There are 10 hidden switches. A switch that is on adds its own fixed numbers to the row, and there is some noise. The rows also spread widely along 11 directions, which tell nothing about the answers.
Some rows, each with its switches (1 for on, 0 for off) after it:
[-18.7  11.4  -1.3 -39.0  14.8 -11.2  22.5 -15.0  12.5  40.4  25.5  -7.4
   6.3  14.0   7.8 -15.7  -3.4  -3.1  29.5 -13.0 -14.5  12.3  -0.9   0.8
  32.3  28.9 -24.1  -8.4 -14.5 -23.4 -34.2]
1 0 1 1 0 0 0 1 1 1
[ -8.1  -6.5  18.9 -23.6   9.5 -27.4  17.3   6.3 -15.4   9.8  15.4  13.4
   8.5  32.0  -2.1  -4.4  24.6 -13.3 -18.3   8.6   0.1  -2.4   2.5 -15.1
  20.8   8.0  19.0   0.8  -8.4  22.4   2.6]
0 1 1 0 0 1 1 0 0 1
[ -9.4  23.1  -4.9  -3.6  -4.5 -30.1  -3.2  20.1   4.2  29.8  21.0 -23.9
   3.8 -22.5  24.1  10.6   6.8  14.3  32.3 -46.0 -23.2  21.3  -3.3  -5.1
  10.2  -3.9  28.1 -10.7 -13.7 -19.8 -36.2]
0 1 0 1 0 1 0 1 1 0
[  4.7 -13.9   8.8 -17.0   0.2 -29.6  39.3   6.2 -20.3  47.7  -5.5  -0.9
 -31.9  30.8  35.7 -14.3  15.7 -23.0   9.2  -0.4  35.7   0.3  -3.2 -40.7
  12.6  -4.2  16.7 -13.3 -12.6 -14.7 -12.2]
1 0 0 1 1 1 1 1 1 1
[ -6.9  -3.0  20.1 -24.0  14.3 -44.3  11.0   1.3 -40.4  27.7  -2.9 -20.7
 -15.6  16.9  23.9  -5.3  11.4 -26.9  14.5 -39.1  13.8  -2.9  16.9 -26.1
  34.2   5.7  35.1 -11.3   1.0 -25.6 -13.8]
1 1 1 1 0 1 0 1 1 0
[ 10.4 -20.4  18.8  22.5  11.6 -18.8  35.6  23.5 -13.8   6.7  15.0   6.0
 -15.2  -0.8  23.0   1.8  13.8  -3.2  -8.7 -19.7 -13.8  23.8  -8.7 -18.5
   8.7 -31.1  27.4 -22.0   1.0  12.5 -24.1]
0 0 1 1 0 1 1 1 0 0
[ 12.0 -28.1   7.1  -7.4  25.9  -8.6  11.3  -9.2  -1.6 -18.1   7.4 -17.1
   3.4  -4.1   4.7  -3.9  -9.6  10.4   8.9 -35.9 -24.7  -3.2  28.2 -12.7
  31.3  -2.1  -6.6 -13.2  19.6   2.7 -40.7]
1 0 0 0 0 1 0 1 1 0
[ 19.5  -8.0 -27.5 -48.6  -4.5  -2.7   1.8  -3.9  19.1  47.9  30.3 -23.9
  11.5  -6.6   9.2 -18.8   5.1  12.4  21.4   5.1   5.0  -2.5   7.6 -11.6
  17.7  16.0  -3.6  -3.2  24.7  18.7 -27.5]
1 1 0 0 1 1 1 1 0 0
[  2.3  26.2 -23.2  22.6   6.2  -7.0  52.1  19.7 -43.6  22.3  -3.2 -11.1
 -16.4 -15.0  10.5  -7.1   6.5  29.4  44.0 -28.2 -10.1 -11.5  -1.7  -6.6
   5.5   0.3  15.2 -39.1  18.2  -4.7 -36.2]
0 1 0 1 0 1 1 0 1 1
[  5.8 -33.7  18.3 -10.2   0.0  -9.8  17.3  15.4  31.5 -19.2  24.4  -0.7
  -4.6  21.6  22.2   3.0   4.3   5.1 -13.0   4.6  -7.0  10.6   6.1 -37.9
  -7.0  -5.1 -13.3  10.5 -11.0  21.7 -24.0]
1 0 0 0 0 0 0 1 1 0
[ 15.4  16.6 -38.5  15.9   9.8 -19.2   1.4  10.6 -16.4  34.3   0.6  -2.1
  -8.4 -27.6  12.7  15.1  14.4  29.8  28.7 -28.4 -18.9   9.4  -3.9  -2.6
  -7.2 -29.7  25.5 -19.6   0.4   4.5  -0.4]
1 0 1 0 0 1 1 1 0 0
[ 24.5 -19.3  -4.1 -34.9  -6.5 -24.2   6.9  -0.8  20.5  22.2   9.3 -19.8
 -17.0  14.0  26.4   2.6   8.4   5.1   6.7  -1.5  21.0  -6.4  12.4 -38.8
  15.0  -1.4   3.4  13.5  -2.3   0.8 -14.3]
1 1 1 0 0 0 1 0 1 0
[ 18.8   1.4   2.0 -39.1 -20.5 -15.5   6.0   3.4  22.0  51.0  15.7 -11.4
 -14.3  11.7  18.6   3.2  21.6  13.3   5.9  18.7  29.4 -18.0   1.5 -30.5
  21.6  13.8  13.2  18.6  14.5   5.1 -11.3]
1 0 0 1 0 1 0 1 1 0
[  7.5  17.8 -23.0 -35.1   0.7 -20.3  15.0  -8.5  10.1  27.6   1.1 -44.2
   0.3  -1.3  18.8  -5.6   4.0  26.3  33.1 -47.0 -10.8  -1.4   7.1  -2.3
  38.0  11.0 -20.7  -8.9 -11.6 -33.6 -60.0]
1 1 1 0 1 1 1 1 1 0
[-15.3  -0.8   3.7  10.4   4.7 -12.3  19.0  16.5 -23.4  -9.4   7.6 -10.3
  -3.4  12.5   9.9  -8.1   5.7  -4.7   6.3 -26.0 -16.9  13.9   0.5 -10.2
  -1.4  -2.1  11.2 -20.7  -9.4   1.4 -23.4]
1 0 0 1 0 0 1 0 0 0
[ 16.0  -5.4  -8.2 -14.5  -3.3 -19.1  19.1   6.7  13.6   4.4  -1.0   2.3
 -10.1  21.0  12.5  11.2  18.8  28.1  -3.6   5.7  -0.6 -12.4   8.5 -26.3
   6.1 -11.6  -2.6   7.8 -14.3  16.9  -8.3]
1 1 0 0 0 0 1 1 1 1
[-11.5  -2.3  14.0 -15.8  18.7 -42.9  13.2  15.0 -15.4   2.1  14.2   4.8
   1.1  15.5  12.3  11.9  13.9  -5.6   7.1 -18.9  -6.0   1.3  19.3 -41.3
  -4.5   7.3  26.6  -3.7 -18.1  18.0   9.1]
0 1 1 0 0 1 1 1 1 0
[ 24.1 -16.8  -7.0   7.6   4.0  -2.7  23.0   9.4   2.0   6.6  14.6 -14.5
   2.6  -6.6  14.1  -4.5  14.4  15.8 -10.0 -20.4 -25.8  13.0 -11.6  13.9
  32.1 -31.9  -0.2 -12.7  16.5  11.3 -55.4]
1 1 1 0 1 1 0 0 0 0
[-21.8  -1.0  38.2 -29.7 -10.7 -16.1  40.3  35.7  15.1  -9.6  31.6 -29.3
  -0.1  22.7  17.2 -10.7   2.4  -3.6  15.1 -16.6   3.7   1.3   5.3 -36.1
  16.3  48.1  -5.3  -0.2   6.2  -8.4 -57.7]
1 1 0 0 0 1 0 1 1 0
[ 24.2   2.0 -38.0   3.0  -2.8 -27.7 -13.0   0.3 -33.3   6.6 -23.1 -17.6
  -8.7   4.4  15.7  12.4  28.9  27.3  -2.5 -20.1  -0.1 -17.3  10.9 -16.6
  -5.0 -39.0  25.8  -4.8 -12.1  17.5  -1.8]
0 1 0 0 1 1 1 0 1 0
[  7.0  32.7 -38.8   0.2  -1.1  -7.2  17.6  -4.7 -12.1  35.5 -10.1 -13.8
  -7.8  -5.1  13.0   4.7  17.0  40.1  29.4 -23.4 -11.9 -11.5  -4.6   5.3
  10.0 -10.1 -10.0 -14.0  -7.3 -11.6 -27.6]
1 0 0 1 1 1 0 1 1 0
[ 19.7  17.2 -29.6 -17.5 -15.7 -13.7   2.8   7.7   3.8  16.2  -6.0 -16.2
  -9.3   8.9   9.2  14.5  24.9  38.3  13.1   6.3  13.9 -32.4  10.5 -24.0
  -6.5  -0.3   0.9  14.0   1.7  16.7  -4.1]
1 1 0 0 1 0 0 0 1 0
[  6.9  -3.3 -14.9 -17.4  -1.9   2.7  18.1  -4.5 -29.5  24.3  11.8   4.0
   2.4  17.2  -3.6 -14.1  34.6  14.7 -22.9  17.2  -5.3 -14.8  -8.7  12.2
  37.5  -3.5   9.9 -12.1  30.1  32.9 -17.7]
1 0 0 0 0 1 1 1 1 0
[ -5.8 -14.9   9.3  -0.8  14.2 -20.9   7.0  12.4 -30.7  12.2  10.0 -23.7
  -4.2  -2.7  17.3 -17.2  -6.8 -25.1  25.6 -37.5  -6.8  15.8  11.0 -11.2
  14.5  -2.1  28.2 -24.5  11.9 -14.4 -29.5]
1 1 0 1 0 0 0 0 0 1
[ -1.1 -12.0  20.4 -31.6 -11.3 -24.1   0.0  17.6  -0.8   8.0  23.4 -35.2
   9.4  13.6  13.4  -8.9  24.3  -3.9 -11.6 -16.8  -2.3   1.4   4.7 -10.8
  38.5  10.2  22.1   0.9  15.2   7.4 -53.0]
1 1 0 0 1 1 0 1 1 0
[ -7.9  -2.3  -6.9  -1.3   6.1 -12.4  35.7  11.9 -31.7  52.5  14.3  -5.9
 -28.4  -7.3  32.6 -20.7  -1.1 -21.4  35.4 -19.2  11.7  16.1  -8.6 -17.8
   7.0   1.8  22.1 -34.4  13.3 -20.2 -18.4]
1 0 0 1 0 0 1 1 1 0
[  0.3   1.9 -13.5   0.2  11.5  -6.9  16.0  18.4 -30.3  -4.8  18.9 -11.9
  13.3   0.4  -7.9  -9.6  16.6  14.7   8.3 -10.1 -24.9   0.6   4.4   1.5
   7.0   1.2  14.6 -22.8  19.1  32.2 -26.4]
1 1 1 0 0 0 1 0 0 1
[-21.7  10.1  37.7 -26.0  -6.2 -26.0  29.7  37.0  17.2  18.5  40.7 -22.0
  -3.6  -1.2  11.5   1.6  12.5  -5.1  23.6 -17.5   2.2  13.8   1.2 -28.6
  22.9  42.6  21.2  -5.6   9.6  -9.6 -44.0]
1 0 1 0 0 0 1 1 1 0

New rows. What belongs after each?
[  1.4  31.0 -32.7  -9.5   2.9 -13.7  -9.8  15.4 -38.7  22.2  12.6 -22.9
  17.0 -13.8 -11.1   4.0  33.7  27.9  18.2 -13.8 -18.7 -13.4   5.4  14.4
   5.1   1.6  24.4 -14.4  27.4  29.6 -12.3]
1 1 1 0 1 0 0 1 0 0
[  7.9  -1.2 -16.7  -0.7  19.0 -24.5  -2.7 -11.8 -27.4  11.6  -1.2 -22.0
   2.6  -7.2  14.6   0.3   9.2   5.2  10.2 -47.3 -27.0   8.0  10.8   7.0
  25.3 -27.9  12.0 -17.4  -7.0  -8.2 -31.8]
0 1 1 1 1 0 0 0 1 0
[-12.2  27.2 -14.0  -6.1 -24.6  -7.0  23.1  22.3 -10.3  29.9  15.1 -33.0
   0.4   7.6  18.0 -13.0  27.9  18.9  11.8 -19.8  -9.2  11.6 -26.2   6.3
  18.6   8.1   5.9 -19.4  -5.0  -9.2 -63.3]
1 0 0 1 1 1 1 0 1 0
[ -7.5  39.1 -19.3  -2.6  -1.9 -10.5  11.9  -0.5 -25.1  28.4  -8.6   3.1
  -3.5  -0.7  -6.4  11.8  34.5  29.9   5.8  -8.3  -8.2 -23.1  -5.1  19.6
  23.7  -1.8   6.7  -5.9   3.4  -2.3  -8.5]
0 0 0 0 1 0 0 1 1 0
[ 10.3  -9.4 -14.1   9.1  -5.1  -5.6 -18.1   8.4 -20.8   4.9   5.7   0.4
  -1.1  -1.8   3.7   4.1  25.0   8.2 -18.9   2.1  -8.7   1.1  -5.9   6.5
  -0.1 -30.5  25.3  -0.3  10.3  25.3  -0.1]
0 0 0 0 0 0 0 0 0 0
[-16.1  17.7  24.9  -0.3  -8.4 -22.3  27.5  21.9   0.1  -1.7   8.5  -5.5
  -4.4  17.6   4.2   7.3  23.1  12.9  -1.0 -12.5  -9.4   2.1  -3.6 -12.7
  19.5  10.3  14.3  -4.3 -19.2  -4.8 -33.9]
0 0 0 1 0 0 1 0 1 1
[ -5.0  30.6 -23.3 -32.8 -24.7  -5.0  15.5  -9.0   6.5  55.4   5.2 -10.8
  -2.7  20.4  13.4 -13.1  25.4  10.6  -0.4   0.0   5.5   0.6 -27.0  22.3
  32.6   3.5 -12.9   3.4 -22.6 -21.8 -27.5]
0 1 0 1 1 0 1 0 0 0
[ 12.0  -7.2  13.8  11.6  -7.9 -30.3  26.9  22.7   4.1   9.2  -5.0  -9.5
 -20.6  25.3  39.1   7.2  19.5   4.9  -9.5 -25.2  -4.7  22.4 -17.6 -16.5
   9.9 -38.3   8.5  -1.4 -36.4 -19.2 -37.2]
1 1 1 1 0 1 0 1 0 1
[  0.0  -7.0 -18.4 -13.6   3.7  -3.4   3.7 -12.2 -11.2  13.6  11.1 -31.5
   3.0  -0.4  19.8 -20.6  -5.5   1.7  13.3 -38.9 -25.4  14.3  -1.8  15.6
  33.4  -9.0  -9.3 -18.1   2.0 -20.8 -55.3]
1 1 0 1 0 0 0 0 1 0
[ 15.4  -2.0 -22.3 -12.0  14.6 -13.8  22.9  -1.2 -33.0  13.5   7.7 -16.1
  -2.5   4.8   8.0  -8.6   9.7  16.7  20.3 -14.0  -5.3 -15.8  17.2 -25.2
   8.2   2.1  10.5 -19.3  19.9  25.0 -15.1]
1 1 1 1 0 1 1 0 1 0
[ -0.4  -0.1 -20.2 -28.7  13.8 -25.9   7.0 -20.0 -19.9  32.5  -9.8 -14.0
 -14.8  14.6  21.8  -8.6   2.2  -4.6  22.5 -29.5   7.8  -0.5  10.1 -18.2
  17.1   1.9  -5.9 -11.2 -18.0 -27.2  -8.1]
1 0 1 0 0 1 1 1 1 0
[ 20.8  12.2 -36.6 -13.1   2.3   2.1  18.2  -1.3 -15.2  21.1   2.5  -5.4
   3.5   9.4  -3.9  -4.3  22.6  40.2   8.9   9.7  -8.0 -22.3  -0.9   4.4
   9.9  -4.6 -12.9  -5.8  16.8  25.5 -15.3]
1 1 1 0 0 1 0 1 0 1
[ -6.1  -1.7  23.3   0.3  -9.3 -32.4  25.3  40.9  -1.7  -1.2  15.3 -24.0
  -8.9  15.6  26.0   3.0  15.4  -3.3  15.2 -16.5   3.8   7.7   4.2 -42.0
  -6.2   5.0  27.1  -4.9 -10.6   3.6 -39.1]
1 1 0 1 1 0 0 0 1 1
[ 38.6  -3.2 -30.8 -11.8  13.9 -14.9   2.3 -21.1  -3.1  28.4  -8.6   5.4
  -4.7  -4.3   3.0  12.5  21.0  32.7  -6.7  -9.5 -12.2 -15.8  10.0   7.5
  34.9 -37.0   7.2   0.9   9.8  16.5   3.3]
1 1 1 0 0 1 1 1 0 0
[ -0.5  11.0 -35.7 -31.7   1.7 -22.0   5.0 -16.5 -35.7  42.9  -5.1  -7.5
  -1.9  25.9  17.3 -12.8  29.8   3.1  -2.6  -6.4   3.9  -4.8  -8.6   2.6
  16.1 -10.8  -1.1 -10.0 -19.3   0.7  -6.3]
0 1 1 0 1 1 1 1 1 0
[ -6.3 -16.8  46.4 -13.8  18.0 -42.1   9.1  10.4 -33.4  -7.4   4.6 -10.4
  -2.4  20.5   2.8   2.6  25.4 -23.1 -19.5 -28.9  -8.2  -2.0  17.9  -5.7
  55.8  -3.4  41.2  -5.4  11.0  -3.0 -26.0]
1 1 1 0 0 0 0 1 1 1
[-11.0  22.5 -50.0 -24.8 -18.4  -5.9   6.7  -2.1  -3.5  33.4   1.5 -48.6
  -0.3  18.9  40.7 -24.9   2.3  18.6  33.2 -35.9 -10.8  19.7 -20.5   0.8
  -7.8  -0.8 -37.9 -16.0 -41.6 -35.6 -63.1]
1 1 0 1 1 1 0 1 1 0
[ 15.9  -3.9  -4.7  -7.8  -2.7 -24.8   6.7  -1.2 -12.9   7.5 -23.1 -21.2
 -28.7   8.4  27.6   8.5   9.4   9.7   8.3 -33.0  12.1 -14.7  13.5 -17.0
  20.8 -19.9   7.3   3.2  -5.3 -29.1 -16.8]
1 1 0 0 0 0 0 1 1 0
[-13.0   5.0  18.6 -24.6   9.9 -29.5  13.3   6.8  -6.7  22.8  24.9  17.5
   5.2  15.6  -3.1   8.7  24.3  -7.1  -3.5   9.4   2.4  -5.0   6.8 -25.2
  15.3  20.6  28.3   3.0  -1.3  23.7  13.0]
0 0 1 0 0 1 1 0 1 0
[  1.3  15.9 -15.1 -17.3  11.1 -23.2 -10.0   0.0 -20.1  -4.6   5.1 -19.1
  22.7   8.7 -11.7   7.5  21.4  35.4  10.0 -17.7 -28.7 -20.6  26.5  -7.8
  15.5   6.4  14.5  -3.2   3.3  30.6 -18.0]
1 1 0 1 0 1 0 1 1 1
[  2.0  10.0 -10.8 -20.9 -19.9 -12.0 -12.6  19.8  14.6  23.9  21.3 -15.3
   0.9  -1.7   6.3   5.5  18.9  14.2   9.7   6.4   8.1   0.3  -1.7 -17.3
  -4.4  12.0  20.2   9.3   4.4  14.8  -6.6]
1 0 0 0 0 0 1 0 0 0
[-10.3   6.7  20.9   0.8  20.1 -15.1  32.7  14.2  18.0 -14.4  24.9   0.1
  14.9  -5.5  -4.7   9.7  -2.2  16.8  12.6 -36.3 -43.3  10.7   6.9   3.5
  29.3  10.3  -4.8  -7.4  -1.1  -0.9 -40.4]
1 1 1 0 0 1 0 0 0 0
[ 12.6  17.0 -45.1 -20.6  -6.6  -9.0  -8.8  -8.0  19.7  56.6  15.9   2.5
   0.8 -18.8  13.6   9.0  13.6  34.3  22.2   0.4  -8.3   4.5  -8.2  -1.7
   2.1 -10.7   3.1   0.5  -8.1   6.3  -1.2]
0 0 0 0 0 1 1 1 1 0
[ 13.4   3.8  -6.3 -42.0  15.9  -5.5   2.7 -23.4  18.0  22.1  26.7 -15.4
  21.5  -2.5 -17.0  -5.3  12.4  31.7   6.8  -4.6 -26.3 -11.1  20.8   7.9
  53.3  17.0 -11.1  -1.9  17.9  19.4 -39.0]
0 0 1 1 0 0 1 1 1 1
[-12.0  16.2 -17.5  -4.7   4.4 -17.0   6.9  24.0  -7.1  25.7  43.4  -2.2
  16.8 -18.4   4.3   2.5  18.9  13.6  15.4 -12.0 -35.9  22.6 -11.5   7.0
   7.4   0.8  28.1 -18.4   7.4  26.1 -20.5]
1 1 1 0 0 0 1 0 1 0
[ 23.1 -23.8  -2.7  -8.9  20.9 -14.6   4.0  -8.7  -3.7   2.3   8.7 -18.6
  -1.8 -18.2   7.1  -2.6  -5.4   3.8   9.4 -36.6 -16.6   4.3  21.7  -2.6
  33.5 -16.8  10.7 -11.2  20.0  -1.5 -28.0]
0 1 1 0 0 0 1 0 0 0
[ 19.5  -3.2 -12.8 -46.6  -2.4 -23.5   2.0 -19.0 -38.8  25.7 -20.8 -39.2
 -13.1  28.4  10.4 -17.2  22.8   6.5   3.2 -13.7  28.1 -32.6  19.4 -14.7
  43.4   7.2   3.0  -2.2  10.5 -13.8 -26.8]
0 1 1 0 0 1 1 1 1 1
[  3.7 -12.5  23.1 -20.3 -14.9 -22.5   8.2  12.4  11.1   9.2   8.8 -11.5
  -8.1  28.2  16.7   0.5  29.4 -10.5 -27.9   0.0  13.8   8.2  -9.0 -14.8
  22.0  -7.1  10.4  11.9 -16.7   0.5 -24.3]
0 0 1 0 1 0 1 0 0 0
[ 11.6  11.4 -30.9 -11.8 -10.8  -3.5  10.4   8.0  -6.7  44.4  18.4  -3.7
  -4.9  -0.5  15.3   0.2  27.7  26.1   6.8  10.1  -1.1  -0.4 -20.2   1.3
   6.8  -8.0   3.6  -3.7  11.5  15.1 -18.3]
1 0 1 0 0 1 0 1 1 0
[ 19.2 -20.8   4.1   8.9  -3.9 -14.4  32.6   8.7 -44.9   7.2 -20.3 -22.2
 -36.4  23.6  31.9 -16.6  13.3 -11.9  -3.0 -19.0  28.7  -4.6  -1.7 -31.4
   4.5 -21.2  13.4 -18.6   4.7 -12.1 -24.8]
0 0 1 1 0 1 1 0 0 0
[ 13.5   4.9 -19.4  21.6  -7.4 -19.5  22.9  26.1 -52.4   0.6 -18.7  -8.9
 -23.2  17.3  19.5   4.0  33.4  15.3  -5.8 -12.6   8.1 -10.8  -8.8 -17.3
 -11.7 -29.7  27.9 -15.1   0.3  15.1  -4.1]
1 1 1 0 0 1 1 0 0 0
[-11.2  -4.1 -10.6 -19.5 -10.8   3.2  15.2  25.9   5.4  22.6  44.1 -12.6
  16.3   9.2  11.2 -26.9   6.5  -0.8  11.4  11.4 -10.8  21.5 -21.2  -2.2
  -3.5  18.7  -2.0 -10.9  10.3  20.6 -41.3]
1 1 0 0 0 1 0 0 0 1
